There are 8 hidden switches. A switch that is on adds its own fixed numbers to the row, and there is some noise. The rows also spread widely along 11 directions, which tell nothing about the answers.
Some rows, each with its switches (1 for on, 0 for off) after it:
 .06  .15  .15 -.16  .07  .15  .19 -.34  .08  .19  .02 -.28  .32 -.05  .27  .10  .14  .04 -.10  .16  .11  .09 -.06  .31  .00  .03  .11 -> 0 0 1 1 0 0 0 0
-.06  .02  .08 -.28  .22 -.32  .14 -.04  .22 -.08 -.21  .38 -.07 -.49 -.17  .11 -.01 -.07  .51  .20  .00  .10  .15 -.25  .15  .06  .21 -> 1 1 1 0 0 1 0 0
-.22 -.02  .24 -.08  .00 -.06  .33  .07 -.17  .18  .06 -.01 -.12 -.13 -.11  .03 -.22  .29 -.15  .17 -.11 -.02 -.05 -.09 -.18  .07  .14 -> 1 0 0 0 1 0 1 1
-.03  .19  .16  .18 -.02 -.13 -.16  .01  .03  .07  .07 -.17  .30 -.11  .14  .03  .07  .13 -.11  .06  .08 -.23 -.06 -.02  .11 -.07 -.10 -> 0 0 1 0 0 0 0 0
 .08 -.08  .31  .12 -.30 -.31 -.04  .08  .08  .07  .29 -.13 -.18 -.21 -.08 -.07  .09  .17  .13 -.07 -.24 -.27 -.25 -.33 -.04  .04 -.20 -> 0 0 0 0 1 1 0 0
-.10 -.18  .11  .01 -.18  .00 -.12 -.01 -.05  .24  .18 -.29 -.15 -.24  .25  .00  .27  .26  .00  .09 -.23 -.40 -.23  .00 -.19  .23 -.15 -> 0 0 0 0 1 1 1 0
-.17 -.10  .13  .22 -.09 -.09  .12  .18 -.01  .07  .51  .10 -.44 -.16  .03  .22  .07  .08  .03  .15 -.14 -.10 -.19  .14 -.48  .04  .01 -> 0 0 1 1 0 0 0 0
-.06  .08  .04  .21 -.16 -.06 -.13 -.28 -.04  .11 -.36 -.38 -.03  .20  .18 -.12  .33  .20 -.28  .21  .24 -.20 -.08  .09  .21 -.02 -.18 -> 1 0 0 0 1 0 1 1
 .24  .33 -.19 -.09  .16  .52  .08  .32 -.03 -.14  .20  .14  .03 -.01  .11 -.08 -.34 -.32  .03 -.30  .03 -.11  .19  .19  .03  .43  .10 -> 0 1 0 1 0 0 0 1
 .29  .18  .10 -.23 -.24  .28  .02 -.29  .10 -.23 -.09 -.17  .30  .06  .16 -.16  .02 -.15 -.03 -.14  .06  .19  .03  .26  .29  .21  .23 -> 0 0 1 0 1 1 1 0
-.06  .17  .33 -.04  .13  .00  .23  .05 -.01  .21 -.29  .14  .07 -.14 -.14  .27 -.17  .26 -.03  .11 -.16 -.12  .22  .13  .12 -.02  .17 -> 1 0 0 0 0 1 1 1
-.04 -.02  .02 -.47  .13  .34  .22 -.35  .06  .17 -.23 -.14  .27 -.20  .30  .18  .12 -.02  .09  .15 -.09 -.07  .19  .17 -.23  .15  .10 -> 0 0 0 1 0 0 1 0
 .54  .24  .30 -.22 -.06  .30  .42 -.07  .11  .04  .02  .04 -.11  .15 -.12  .12 -.28 -.30  .22 -.11 -.10  .03 -.04 -.08  .57  .26 -.09 -> 0 0 0 0 0 1 1 0
-.05  .10  .02  .21 -.18 -.14  .04 -.05  .05 -.23  .08  .00 -.11  .10 -.01 -.20  .03 -.05  .00  .22  .31  .09 -.16 -.31  .01 -.07 -.07 -> 1 1 1 1 0 0 1 0
-.01  .12 -.01  .07  .06 -.05 -.02  .28  .11 -.27  .28  .47 -.05 -.45 -.13  .20 -.16 -.11  .25 -.29 -.26 -.24  .27 -.05 -.15  .02  .05 -> 1 0 0 0 0 0 0 0
-.05  .00  .11  .12 -.03 -.51 -.13  .20 -.01 -.06  .16  .06 -.17 -.33 -.18 -.14  .07  .01  .17  .31  .07 -.20 -.25 -.48  .15  .09 -.08 -> 1 0 1 1 0 0 1 0
 .00  .15 -.01 -.33  .25  .35  .39 -.21  .02  .18  .05 -.13  .35 -.09  .23  .09 -.09  .00  .06  .29  .10  .14  .03  .05  .12  .18  .18 -> 1 0 1 1 0 1 1 0
-.12  .11 -.19  .05  .03 -.10 -.33 -.05  .23 -.28 -.35  .03  .07 -.07  .14 -.12  .22 -.08  .21  .10  .24 -.13  .23 -.12  .08  .00 -.08 -> 0 1 1 0 0 1 0 1
-.01  .40  .23  .00  .13  .10  .31  .09  .01 -.09 -.09  .20  .27  .06 -.16  .15 -.42  .10 -.17 -.07  .08  .18  .33  .26 -.05 -.12  .38 -> 1 0 1 1 1 0 0 1
-.05 -.23  .33 -.26 -.24 -.17  .24 -.62  .16  .14 -.09 -.17  .09 -.40  .10  .01  .46  .28  .07  .20 -.19  .15 -.18  .15 -.07 -.03  .19 -> 1 0 0 0 0 1 1 0
 .06 -.10  .31 -.34  .02 -.10  .37 -.25 -.03  .26 -.19 -.12 -.17 -.16 -.06  .06  .01  .09  .06  .25 -.06  .02 -.10 -.11  .21  .27  .03 -> 1 0 1 0 1 0 1 1
 .12  .10  .34 -.38  .03 -.13 -.06  .08 -.15  .22 -.65  .02  .22 -.26 -.20 -.09 -.19  .19 -.02  .02 -.11 -.06  .24  .02  .08  .30  .40 -> 1 0 1 1 1 0 0 1
 .00  .41 -.15 -.19  .23  .07  .00 -.03 -.03 -.13 -.04 -.12  .70 -.09  .12 -.26 -.25 -.08 -.07  .06  .36  .18  .08 -.15  .37  .04  .23 -> 1 0 1 0 1 0 0 0

New rows, each followed by its switches (1 for on, 0 for off):
-.13  .20 -.14 -.31  .35  .19  .21  .15 -.07 -.01 -.01  .16  .11 -.14  .04  .06 -.28 -.13  .17  .28  .11  .17  .10  .02  .16  .17  .33 -> 0 0 0 0 0 1 1 0
 .45  .22  .15 -.16  .06  .25  .28 -.17  .26 -.11 -.10  .21 -.19 -.14 -.05  .22 -.03 -.33  .24 -.36 -.11 -.24  .23  .21  .47  .32 -.16 -> 1 1 0 0 1 0 1 1
 .12  .04  .11 -.21  .10 -.37 -.14 -.10  .11  .07 -.51  .05 -.11 -.28 -.14 -.03  .17  .00  .29  .19  .05 -.09  .09 -.10  .47  .20  .09 -> 1 0 1 0 1 1 0 1
-.06 -.04  .26 -.23  .00 -.16  .25 -.49  .12  .25 -.19 -.26  .14 -.20  .11  .02  .30  .28 -.04  .25  .01  .20 -.10  .22  .14  .02  .21 -> 1 0 1 0 1 1 0 1
 .06  .34  .11 -.18  .11 -.15  .01  .06  .16 -.31  .08  .32  .51 -.48 -.14 -.02 -.21 -.03  .15 -.23 -.03  .19  .24  .16  .24  .00  .51 -> 1 0 1 0 1 1 0 0
 .04  .21  .06 -.05  .04 -.09  .14  .16  .14 -.22 -.07  .19  .04  .00 -.16 -.06 -.30 -.15  .32  .08  .12 -.05  .07 -.58  .24 -.04 -.13 -> 0 1 0 0 0 1 1 0
-.03  .12 -.15 -.16  .36  .20 -.13  .17  .03  .21 -.17  .04  .05 -.33  .23  .24  .09  .05  .16  .04 -.09 -.42  .33  .27 -.01  .36  .07 -> 1 0 1 1 1 1 0 1
-.18  .01  .32 -.18  .15 -.27  .28 -.05 -.11  .47 -.22 -.11 -.03 -.27 -.07  .04 -.03  .36  .05  .42  .02 -.02 -.24 -.16  .17  .08  .16 -> 1 1 0 0 1 1 1 0
 .15  .03  .48 -.19 -.16 -.16  .14  .03 -.09  .06 -.50  .10 -.26  .08 -.32  .05 -.22  .02  .03  .15 -.06  .05  .06 -.10  .20  .19  .14 -> 0 0 1 0 0 0 1 1
 .19  .13  .23 -.13 -.10  .31  .41 -.25  .10  .00  .32 -.04  .15 -.06  .10  .14 -.09 -.03 -.08 -.20 -.11  .17  .02  .36 -.12  .09  .21 -> 1 0 1 1 1 0 0 0
-.08  .20  .00  .27  .06  .00  .00  .35  .03 -.14  .68  .11  .09 -.19  .06  .09 -.19 -.03  .02 -.10 -.03 -.23 -.07 -.13 -.10  .01 -.12 -> 0 0 1 0 0 0 0 0
 .11 -.11  .10 -.25 -.24 -.17 -.03  .08  .00 -.17 -.07 -.05 -.29 -.08 -.15 -.30  .00 -.08  .21  .15 -.02  .06 -.11 -.34  .02  .35  .08 -> 0 0 1 1 1 1 1 1
 .30  .07  .04 -.43 -.08  .53  .19 -.38  .14 -.12 -.28 -.06  .10  .07  .22  .05  .05 -.26  .10 -.10 -.06  .16  .25  .41  .21  .38  .18 -> 0 0 1 0 0 1 1 1
 .20  .19  .18 -.08 -.23 -.15 -.01  .06  .11 -.38  .02  .12  .07 -.19 -.19 -.30 -.15 -.13  .06 -.31  .00 -.04  .01 -.18  .22  .17  .07 -> 0 1 0 0 1 0 1 1
 .10  .02  .15 -.22 -.17  .24  .16 -.17 -.18  .24 -.03 -.42  .14  .01  .20 -.33  .00  .10 -.25  .08  .07  .03 -.30  .00  .14  .38  .05 -> 0 1 0 0 0 0 1 1
 .19  .02  .48 -.02 -.27 -.09  .00 -.07 -.09  .24 -.10 -.03  .08 -.33 -.09  .06  .05  .26 -.13 -.20 -.32 -.15 -.08  .21  .03  .13  .19 -> 1 0 0 0 0 0 0 0
 .19  .17  .37 -.16 -.06 -.43 -.04 -.14  .22 -.07  .02 -.04  .43 -.47 -.10 -.09  .09  .02  .19  .04 -.02 -.07 -.12 -.19  .53  .05  .09 -> 0 0 1 0 0 1 1 0
-.24  .32  .22 -.17  .31 -.09  .14  .32 -.05 -.02 -.29  .26  .24 -.15 -.20  .23 -.46  .14 -.03  .17  .04 -.08  .40  .04 -.16 -.02  .35 -> 0 0 1 1 1 0 1 1
-.09 -.19  .10 -.22 -.29  .06  .09 -.30 -.01 -.04  .22 -.15  .02 -.21  .18 -.18  .21  .12 -.02  .11 -.11  .38 -.22  .25 -.31  .14  .39 -> 0 0 1 0 0 1 0 0
 .12  .26  .06  .00 -.05  .26  .28 -.23  .32 -.37  .08  .16  .05  .11  .04  .24 -.09 -.20  .07 -.35 -.03  .03  .38  .26 -.10 -.17 -.05 -> 0 0 0 0 1 0 0 1
 .37  .25  .15 -.42 -.16  .34  .43 -.37  .21 -.33  .11  .05  .38 -.02 -.03 -.12 -.23 -.31  .16 -.22 -.03  .46  .07  .05  .33  .10  .26 -> 0 0 0 0 0 1 1 0
 .07  .15  .28  .00  .21  .10  .39 -.03  .06  .18 -.16  .25 -.36 -.06 -.07  .41 -.10 -.02  .05  .13  .00 -.10  .11  .37  .23  .18  .07 -> 1 1 1 0 0 0 1 1
 .02 -.07  .20 -.17 -.19  .12  .19 -.43  .01  .17 -.33 -.23 -.25  .11  .19  .03  .24  .04 -.05  .18  .07  .07 -.15  .27 -.01  .12  .05 -> 0 1 0 0 1 0 1 0
-.07  .12 -.03 -.04  .23  .20 -.08  .11  .19  .05 -.06  .10 -.03 -.30  .26  .31  .15  .02  .15 -.03 -.08 -.46  .30  .40 -.13  .28 -.01 -> 0 1 1 1 1 1 1 1
-.21 -.11 -.23 -.37  .19  .01 -.21  .24 -.07 -.07  .01  .14 -.11 -.50  .15 -.02  .02 -.08  .33  .22 -.09 -.14  .08 -.02 -.12  .45  .25 -> 0 0 1 0 1 1 1 0
-.05  .03  .09 -.20  .12 -.16 -.11  .13  .03  .04 -.19  .01 -.01 -.31  .01  .05  .02  .07  .16  .14 -.05 -.25  .10 -.05  .17  .28  .07 -> 0 0 1 0 1 1 1 1
 .13  .26  .41 -.14  .00  .11  .17  .01 -.06 -.01 -.15  .23  .35 -.26 -.12  .16 -.29  .10 -.12 -.15 -.14  .06  .19  .37  .15  .10  .45 -> 1 0 1 0 0 0 1 0
 .11  .30  .04  .27 -.15  .09  .18 -.18  .15 -.30 -.05  .08  .05  .34 -.04  .03 -.11 -.13  .00 -.07  .21  .12  .14 -.17  .16 -.33 -.17 -> 1 0 0 0 0 0 0 0
 .15 -.03  .12  .00  .00 -.38 -.25  .15  .13 -.06 -.27  .25 -.49 -.37 -.20  .09  .26 -.06  .32  .10 -.11 -.34  .10  .07  .29  .31  .04 -> 1 0 1 1 1 1 1 1
 .10  .21 -.18  .10  .06 -.19 -.42  .19  .19 -.39 -.29  .23  .08 -.21 -.08 -.08  .08 -.22  .27 -.09  .13 -.37  .40 -.33  .18  .09 -.18 -> 1 0 1 1 0 0 0 1
 .02  .03 -.02 -.08 -.14  .22  .12 -.21  .10 -.25 -.17  .05 -.12  .12  .09  .08  .03 -.14  .09  .04  .07  .04  .23  .05 -.18  .04  .01 -> 1 0 1 1 1 0 1 0
-.03  .07  .18 -.14 -.05 -.06  .00 -.06 -.04 -.04 -.16  .21  .07 -.46 -.05 -.03  .04  .09 -.03 -.06 -.09  .06  .03  .36  .02  .15  .46 -> 1 1 0 0 0 0 1 0
 .12 -.07 -.02 -.19  .25 -.05  .12 -.01  .23  .11  .05  .12 -.30 -.40  .05  .27  .16 -.10  .46  .02 -.20 -.37  .14 -.13  .20  .32 -.24 -> 1 0 1 0 1 1 0 1
 .15 -.04  .38  .05 -.19 -.09  .20  .02 -.02  .02  .13  .15 -.36 -.19 -.19  .11 -.02  .06 -.04 -.03 -.22 -.05 -.10  .19  .10  .23  .10 -> 1 0 1 0 0 0 1 1
 .19  .34  .03  .02  .11  .06  .32  .12  .06 -.20  .24  .23 -.20  .05 -.14 -.01 -.29 -.36  .14  .04  .24  .16 -.14  .00  .45  .12  .07 -> 0 1 0 0 0 0 1 0
 .06 -.09  .05 -.26  .26  .15  .26 -.03 -.02  .48 -.21 -.04 -.34 -.25  .09  .22  .08  .01  .21  .19 -.13 -.33  .04 -.03 -.03  .40 -.16 -> 1 1 0 1 0 0 0 1
-.11  .13  .26  .21  .02 -.20  .22 -.17  .10  .23 -.05 -.19  .04  .03 -.01  .10  .18  .31 -.13  .33  .11 -.12 -.10 -.06  .11 -.21 -.12 -> 1 0 0 1 0 1 1 1
-.14  .10  .07 -.23  .41 -.31 -.12  .49 -.06  .10 -.23  .42  .01 -.63 -.24  .16 -.24  .06  .30  .15 -.17 -.35  .35 -.23 -.05  .28  .22 -> 1 0 1 1 0 0 0 1
 .24  .21  .48 -.43  .04 -.24  .28 -.39  .17  .01 -.57  .08  .48 -.23 -.24  .09 -.15 -.02  .20  .10  .02  .13  .20 -.28  .52 -.04  .15 -> 1 0 1 0 0 0 1 0
-.08  .14  .23  .08  .10 -.34  .08  .18  .04  .06  .23  .01  .31 -.34 -.11  .04 -.17  .15  .11  .16  .00 -.37 -.07 -.71  .19 -.06 -.28 -> 1 0 1 0 0 0 1 0
-.01 -.01  .05  .07 -.21  .14  .11 -.13 -.01 -.06 -.23 -.02 -.22  .18  .02 -.10  .00  .04 -.04 -.03  .04  .01  .07 -.13 -.15  .03 -.09 -> 1 1 0 0 0 0 0 1
 .04  .11  .23 -.22  .03 -.03  .40  .13 -.17  .00  .13  .15 -.01 -.07 -.25 -.11 -.45 -.05  .04  .22  .05  .30 -.15 -.34  .22  .18  .26 -> 1 0 1 0 0 0 1 0
 .01  .31  .39  .14 -.03  .08  .40  .00 -.03  .10  .08 -.01  .32  .10 -.14  .08 -.38  .27 -.28 -.11 -.03  .05  .09 -.04  .02 -.20  .07 -> 1 0 0 0 0 0 0 1
 .12  .35  .39 -.15  .27 -.05  .39  .06  .03  .31 -.46  .07  .20  .07 -.25  .12 -.40  .14  .08  .25  .17  .07  .16 -.26  .35  .01  .13 -> 1 1 1 1 0 1 0 1
 .03  .19  .12 -.07 -.02 -.05  .08 -.02  .04 -.20 -.51  .13 -.07  .24 -.21  .03 -.22 -.13  .12  .14  .14 -.03  .27 -.32  .21 -.07 -.10 -> 0 0 0 0 0 0 1 1
